The rows of a group lie close to one hidden flat surface of 10 dimensions, which passes through zero. Surfaces can cross.
Known rows, each followed by its group:
6	-8	15	7	18	-15	19	30	-28	-20	11	-46	6	25	11	9	23	35	-3	0	9 : j_537
11	-17	5	25	13	-25	4	31	-16	1	9	-16	8	-9	-17	-5	-29	18	7	2	42 : j_506
-28	-33	-8	26	11	3	-1	32	5	14	-3	-24	-23	38	-17	39	13	9	-17	7	-11 : j_506
-22	15	-20	-22	-8	-4	10	0	2	-8	17	0	-22	-7	-24	-5	18	3	-7	-16	-63 : j_506
21	-1	5	16	-3	-5	1	-14	6	-8	-23	-62	11	27	14	4	-8	-7	4	25	38 : j_245
23	27	5	15	21	1	30	39	11	-7	-26	0	32	-32	0	-23	-15	20	-29	-8	33 : j_877
4	-10	-8	42	-14	-32	3	6	12	6	-6	-37	1	-35	-14	-10	-32	-3	9	28	21 : j_506
1	3	16	49	11	-17	0	39	3	33	-11	19	16	-15	15	-12	-15	-17	-6	8	28 : j_246
-6	-20	4	10	6	24	22	33	29	4	-26	18	-18	-20	-21	3	10	30	-42	-4	-12 : j_877
-22	36	-10	9	-24	-3	16	-24	4	26	-15	2	21	-29	16	-15	21	-23	-16	21	-17 : j_877
21	26	25	-3	-26	5	1	-42	32	34	-23	-16	-10	25	20	20	-3	-38	-15	18	-22 : j_245
-7	-18	-2	16	14	25	-33	45	-12	-3	-14	-2	5	20	8	31	23	-27	-8	34	45 : j_506
-22	2	-7	25	6	21	29	45	-2	-2	8	48	4	-47	2	-16	11	24	-20	-11	-18 : j_246
-6	-26	4	52	19	-14	-4	24	8	7	10	-26	-26	46	4	0	-22	-12	16	-4	6 : j_245
-10	-56	8	32	1	-4	-10	9	1	3	-3	-27	-28	32	-2	1	-5	13	17	1	2 : j_245
-1	10	-6	-2	9	-30	-15	-24	-3	2	4	11	21	-25	8	-2	-2	-21	4	30	44 : j_245
-32	-43	-17	39	10	-13	-6	42	-3	-7	-4	-10	-4	-20	-13	11	17	12	-7	32	20 : j_246
-20	-22	5	-14	41	-38	6	-25	11	3	22	48	-14	-5	0	-17	3	24	-5	-23	-4 : j_506
-16	-1	-35	-26	8	25	5	-17	-12	-37	7	-3	-8	-3	-22	-14	12	9	-5	0	24 : j_537
-11	-19	-16	-16	36	-7	-22	-34	10	-4	4	10	-11	46	-12	-4	-23	-4	15	-28	32 : j_537
-33	-24	-5	25	-14	-18	-15	-21	2	23	2	3	-8	-3	10	12	14	-18	8	28	-10 : j_877
19	2	37	-22	-7	-19	-1	17	0	21	-17	8	-12	-16	-7	-25	19	6	-17	-10	-26 : j_246
-7	-22	-1	10	-12	24	9	-15	3	-7	-12	15	-9	-2	9	-57	-9	19	23	-39	-15 : j_245
1	12	-11	15	-10	-14	-6	-7	37	-6	-9	15	-13	-47	-7	-26	-9	-29	-3	19	-23 : j_245
3	8	-17	12	-43	35	-14	-9	-1	-2	2	4	3	-13	4	-7	-26	-24	33	-2	-23 : j_246
17	-1	-14	20	-27	-17	23	11	8	-20	-4	-72	-7	-15	-29	-17	-36	27	16	-6	-22 : j_506
11	-36	18	-3	21	-25	-37	-11	2	-1	23	8	-34	36	-2	10	-15	-19	26	-1	16 : j_877
-16	-14	-18	23	-18	7	-4	-1	15	-19	-17	-59	-20	9	0	13	31	-18	-11	46	-14 : j_245
1	-10	2	9	-34	34	27	5	-2	-3	5	15	-7	-33	-7	-11	-13	31	3	-12	-30 : j_246
-9	24	19	15	4	-14	16	5	-23	39	15	29	16	-7	17	0	12	-15	-14	12	18 : j_246
-27	-34	-10	30	-4	7	12	5	17	30	-21	-4	3	4	-8	29	-8	28	-13	5	1 : j_537
29	1	16	-7	28	-10	6	-23	11	-17	15	3	-6	33	14	-20	-34	10	20	-39	11 : j_246
32	2	1	-4	2	7	5	-6	58	-13	-42	-5	-3	-14	-9	-16	-28	14	-11	-21	-18 : j_246
-32	8	-8	10	4	-27	39	-36	-13	31	28	5	17	-5	4	13	-5	26	-8	-2	3 : j_506
-30	22	-22	-15	15	-19	3	-49	12	35	-6	15	26	16	5	5	-12	-1	1	-26	-8 : j_537
14	-39	28	20	-45	-6	10	18	-7	18	-15	-26	-19	-34	-18	-15	-4	25	4	19	-9 : j_246
-26	9	-16	-18	27	30	13	26	-16	-2	-2	6	18	36	-3	41	32	25	-30	-19	-3 : j_246
23	34	8	37	22	-15	8	1	40	5	-10	-22	-1	28	19	-17	-38	-34	-4	-10	5 : j_245
-1	-10	-8	-22	-15	-6	0	-46	-15	-10	7	-29	-12	18	-10	-29	-4	10	25	-18	-4 : j_537
3	28	-12	6	4	-4	-22	13	18	16	-8	39	28	-32	2	5	-25	-32	3	3	10 : j_537
-16	8	-19	-39	21	23	-2	6	-32	-24	30	2	-3	40	-10	37	26	13	-6	-14	-3 : j_877
25	-1	5	-40	6	32	-2	-24	25	-18	1	-12	-42	49	-25	27	-10	-5	-14	-16	-15 : j_877
-38	-33	-16	24	18	-36	23	10	21	-13	-10	-27	-5	-21	0	7	40	41	-27	24	-30 : j_537
1	-42	-7	16	-8	7	4	28	10	-20	-15	-13	1	-23	-10	-4	-12	49	12	-14	-20 : j_877
30	19	16	-5	-13	-16	-20	16	1	-10	-4	17	-5	-40	2	-58	-15	-27	23	-13	-15 : j_246
-36	-23	-28	9	-1	-11	-5	35	-43	-27	21	-30	7	-17	-11	15	38	15	8	31	8 : j_537
0	22	1	-16	-6	20	38	-37	10	-14	-2	-3	-18	-8	8	-16	29	1	-36	16	-7 : j_537
33	-4	3	0	7	-2	21	5	21	-26	-16	-42	2	11	-7	-18	-34	39	6	-34	-7 : j_506
3	36	-13	-6	9	-18	-1	-20	-10	-11	6	-16	38	4	24	-13	-3	-9	17	-6	10 : j_877
16	22	10	-20	-15	30	17	-15	-3	1	-17	-19	10	25	12	0	9	9	-9	-17	-14 : j_245
7	4	-13	14	-24	33	34	11	29	-6	-37	-29	2	-31	-19	-1	-6	22	-33	11	-8 : j_877
22	7	-7	4	2	23	11	19	13	-11	-4	-6	6	-12	-19	30	-27	8	-16	13	28 : j_877
42	40	23	-4	1	2	14	-7	22	13	-17	-23	15	23	13	12	-26	-10	-14	-9	3 : j_245
-8	-11	-25	-6	1	-8	-33	-6	4	-1	-2	14	7	-10	-19	-8	-28	-9	28	-15	9 : j_537
36	26	20	-32	30	18	4	25	6	-14	3	30	-24	4	-25	-9	-5	-14	-36	-12	27 : j_877
-30	21	-6	7	-9	13	14	25	-10	42	8	5	-8	18	-19	36	14	-10	-29	0	-33 : j_506
-20	53	-21	-15	7	-8	-2	16	-24	6	26	-5	5	14	-13	15	20	-36	-12	3	-19 : j_506
-14	-2	-24	-25	-37	50	15	-16	-42	10	3	-18	16	19	-27	5	-18	33	17	-32	8 : j_537
5	2	-2	-13	-19	-26	-17	-18	-28	-13	27	8	-4	-36	-5	-33	0	-18	32	14	6 : j_506
-6	10	-7	-47	10	21	2	8	-23	-24	10	-3	-1	21	-7	23	42	21	-15	-14	-19 : j_245

New rows. What belongs after each?
25	4	11	-4	-9	8	-18	11	-4	-2	3	7	-1	-2	-3	-9	-23	-16	21	-8	7 : j_537
45	21	14	-34	-8	6	-16	-9	15	-21	8	21	-21	-19	-17	-19	-27	-25	8	-8	-4 : j_877
23	16	10	-24	-29	29	2	7	-19	3	13	21	12	-12	-3	7	-15	12	15	-23	-23 : j_877
2	-44	0	42	-9	2	14	19	18	6	-28	-46	2	-2	-13	26	-21	36	-11	21	27 : j_246
34	36	-3	8	-5	-27	4	8	32	-9	-10	-35	-7	-11	-20	-28	-41	-20	4	-13	-23 : j_506
7	-34	11	-8	0	-16	-22	-24	-6	-10	4	8	-17	3	2	-38	-11	3	37	-19	4 : j_245
11	-7	22	-31	-12	22	8	-52	23	21	-37	4	3	20	18	6	11	17	-18	-10	-7 : j_245
-1	11	-20	-2	33	-16	-1	-17	9	-34	-15	-22	24	3	18	-23	9	-5	-2	13	44 : j_245
9	-11	17	-39	-13	1	-6	-33	-4	14	-12	20	9	-15	-2	15	12	17	-6	4	7 : j_245
10	-2	2	23	-5	18	10	-17	20	18	-15	-20	13	30	10	26	-37	6	2	-3	19 : j_246
-31	5	-19	22	-28	32	24	-9	-28	16	-3	26	27	-34	13	-35	-1	9	9	-4	12 : j_245
1	9	-2	-8	38	-5	10	33	-5	-13	-4	1	16	8	-1	0	10	21	-21	-16	18 : j_246
-12	-8	-23	-3	-43	25	-10	27	-9	-16	0	12	-7	-62	-26	-7	13	-2	6	21	-28 : j_537
1	32	9	0	-5	29	23	13	-25	34	6	7	18	21	1	37	2	-7	-30	11	33 : j_877
-21	25	-16	-20	30	-15	-2	-10	-31	-12	18	-14	18	35	15	-2	32	-9	3	-7	13 : j_877
-25	-34	0	31	5	-10	-13	-15	5	11	7	3	-29	29	12	-22	-1	-19	22	-3	-5 : j_245
21	2	-7	-2	-6	3	-25	6	11	-11	-20	-34	9	15	-5	-2	-19	-12	18	-4	10 : j_246
22	-26	15	11	7	-33	-16	35	14	-48	3	-16	-31	-37	3	-29	21	-2	9	24	-20 : j_537
7	27	6	-36	12	16	13	-54	19	2	-28	25	22	11	27	-23	12	5	-18	-24	3 : j_245
-17	-2	4	32	-24	-5	3	-22	-10	43	2	-12	8	6	12	21	-3	-24	-1	38	24 : j_537
-24	-8	-39	-21	5	25	-4	-24	22	-26	-8	-13	-5	17	-13	37	15	10	-12	4	-16 : j_246
-4	16	-31	-4	5	-20	0	-11	13	-36	-5	-12	34	-34	15	-25	-3	14	22	-11	-20 : j_877
20	10	3	-36	-1	27	2	22	0	-27	4	24	-18	-17	-24	-10	2	10	-10	-20	-19 : j_877
13	-31	28	22	7	3	-5	48	-14	30	-3	3	-9	21	-14	15	-18	14	-1	-10	26 : j_506
-8	30	1	-14	-8	21	28	-46	1	22	-3	30	28	-4	27	11	9	9	-16	-6	-7 : j_506
-37	-50	2	-4	-15	10	-3	-9	-44	7	22	27	-5	-10	3	14	32	29	13	15	11 : j_506
-16	9	-44	7	-3	-5	-27	-18	18	-32	1	-4	4	-27	-1	-4	-3	-37	17	32	6 : j_246
11	1	7	-37	-32	24	32	-35	-3	-8	4	-9	-14	-10	-14	4	4	38	-10	-11	-35 : j_246
6	27	9	12	-46	7	22	-24	-13	37	1	2	20	-29	6	-2	-20	-6	3	11	-3 : j_506
-12	-13	-7	20	3	-13	-13	9	13	31	-14	8	20	2	-3	18	-27	7	12	-14	-2 : j_537
7	23	6	10	13	-38	-12	-28	8	9	-3	-8	11	2	20	-29	-6	-39	7	13	26 : j_877
-11	11	-8	-5	-13	34	32	4	4	9	-18	-7	13	3	0	14	13	31	-24	-15	-29 : j_877
7	-18	33	-5	3	26	9	8	-9	31	1	6	-29	51	-9	25	1	9	-18	-17	2 : j_877
18	-21	20	27	-16	0	-1	-2	24	15	-19	-41	-24	32	2	12	-16	-5	0	8	-11 : j_245
50	22	9	-21	-16	33	-1	-22	-16	-43	-20	-30	41	6	36	-20	-13	8	26	-6	41 : j_506
3	-27	2	4	17	7	7	37	2	-15	-5	-15	-11	15	-19	7	-3	39	-6	-22	-2 : j_506
-17	-12	-10	25	21	-8	-7	-14	58	8	-28	17	-8	-8	10	12	6	-21	-28	25	-2 : j_506
-2	2	-6	4	6	-57	-39	2	-30	-3	26	-21	16	1	8	-6	-5	-29	45	13	16 : j_537
2	-31	-2	-14	25	-13	-10	19	-43	-41	16	-57	-4	55	-4	-11	12	33	33	-30	16 : j_877
2	23	12	-13	-34	18	0	-33	-10	40	2	20	4	8	5	3	-11	-22	9	-9	-18 : j_537
-9	-17	11	36	-12	4	24	31	27	17	-23	1	-2	-30	6	22	15	23	-35	24	-29 : j_537
6	-14	7	16	-41	26	-8	29	-21	9	-9	3	3	-38	-9	-1	1	-4	6	25	12 : j_506
9	23	-17	-16	-19	21	-19	3	-7	-16	6	28	1	-36	-14	-16	-7	-30	10	9	4 : j_537
-3	22	-4	13	21	0	11	5	45	10	-15	-2	-9	15	5	29	7	-17	-39	10	-24 : j_245
8	-12	8	-12	2	-13	-38	20	-26	-7	42	59	-1	-29	-1	8	-15	-17	37	-2	6 : j_877
-3	-7	-2	-5	14	-15	11	-59	39	17	-18	0	-8	26	2	-16	-23	9	-4	-24	-1 : j_537
2	-6	-15	-6	24	18	0	-24	41	-40	-32	5	18	-9	29	-2	15	9	-12	10	14 : j_506
-2	35	-7	5	-11	16	-1	-35	11	19	8	28	11	2	21	2	-18	-34	8	-3	-6 : j_246
14	-10	-1	-11	-19	46	-2	30	-16	-4	25	30	3	-10	-22	64	-25	23	5	-3	-2 : j_877
25	-9	5	19	-31	-7	-25	-9	29	-8	-25	9	-6	-63	3	-35	-20	-33	13	35	10 : j_506
-3	-17	-16	-23	24	4	-3	-11	-2	-49	-14	-18	2	10	5	-30	26	25	5	-12	14 : j_245
-13	-12	-3	-23	47	-19	-15	-15	9	-19	13	7	-22	44	3	1	21	-6	-2	-15	-2 : j_877
-22	-17	-42	-24	3	12	-21	13	-11	-47	0	-36	-3	2	-27	21	30	12	3	14	-5 : j_246
-11	0	-8	-27	42	34	16	22	-10	-27	-4	32	27	6	11	15	30	46	-26	-22	21 : j_506
26	32	8	-23	11	-4	28	-37	-9	-9	10	-23	28	34	20	-9	-23	27	12	-39	7 : j_506
-4	19	-14	28	-27	6	22	-10	19	16	-17	-50	10	8	0	21	-14	-5	-12	17	-15 : j_506
32	36	44	-16	-40	17	-8	20	-35	31	17	20	7	2	22	8	6	-21	16	-13	-46 : j_537
-13	18	-26	-4	10	29	16	38	14	-17	-17	-5	4	1	-15	21	23	14	-35	-7	-27 : j_506
13	9	18	8	-34	-21	-16	-19	0	31	9	2	-15	-12	-2	-16	-21	-41	20	11	-10 : j_506
13	28	19	-5	-11	14	-12	29	-20	31	2	31	7	-8	-4	2	-2	-34	-6	3	11 : j_506
6	-11	10	-29	-16	0	-34	26	0	16	-34	-19	-13	16	-20	4	27	-11	-6	-3	-33 : j_246
11	-16	26	-11	5	-32	-25	-13	1	-9	16	-2	-33	13	14	-21	15	-21	20	-1	-31 : j_537
-17	-18	7	-3	2	-10	-12	14	3	4	-1	35	-38	-27	-14	-30	32	-16	-13	12	-18 : j_877
17	25	10	1	7	-27	3	16	-10	-12	-11	-9	6	-32	3	-69	9	-16	-2	3	20 : j_877
1	4	-4	-8	21	-36	12	-28	5	-16	14	24	13	-40	5	-34	-13	14	7	-4	20 : j_506
27	13	-5	-13	48	-8	-8	13	33	-44	-7	15	-1	-9	-2	-26	-15	-5	-9	-14	22 : j_537
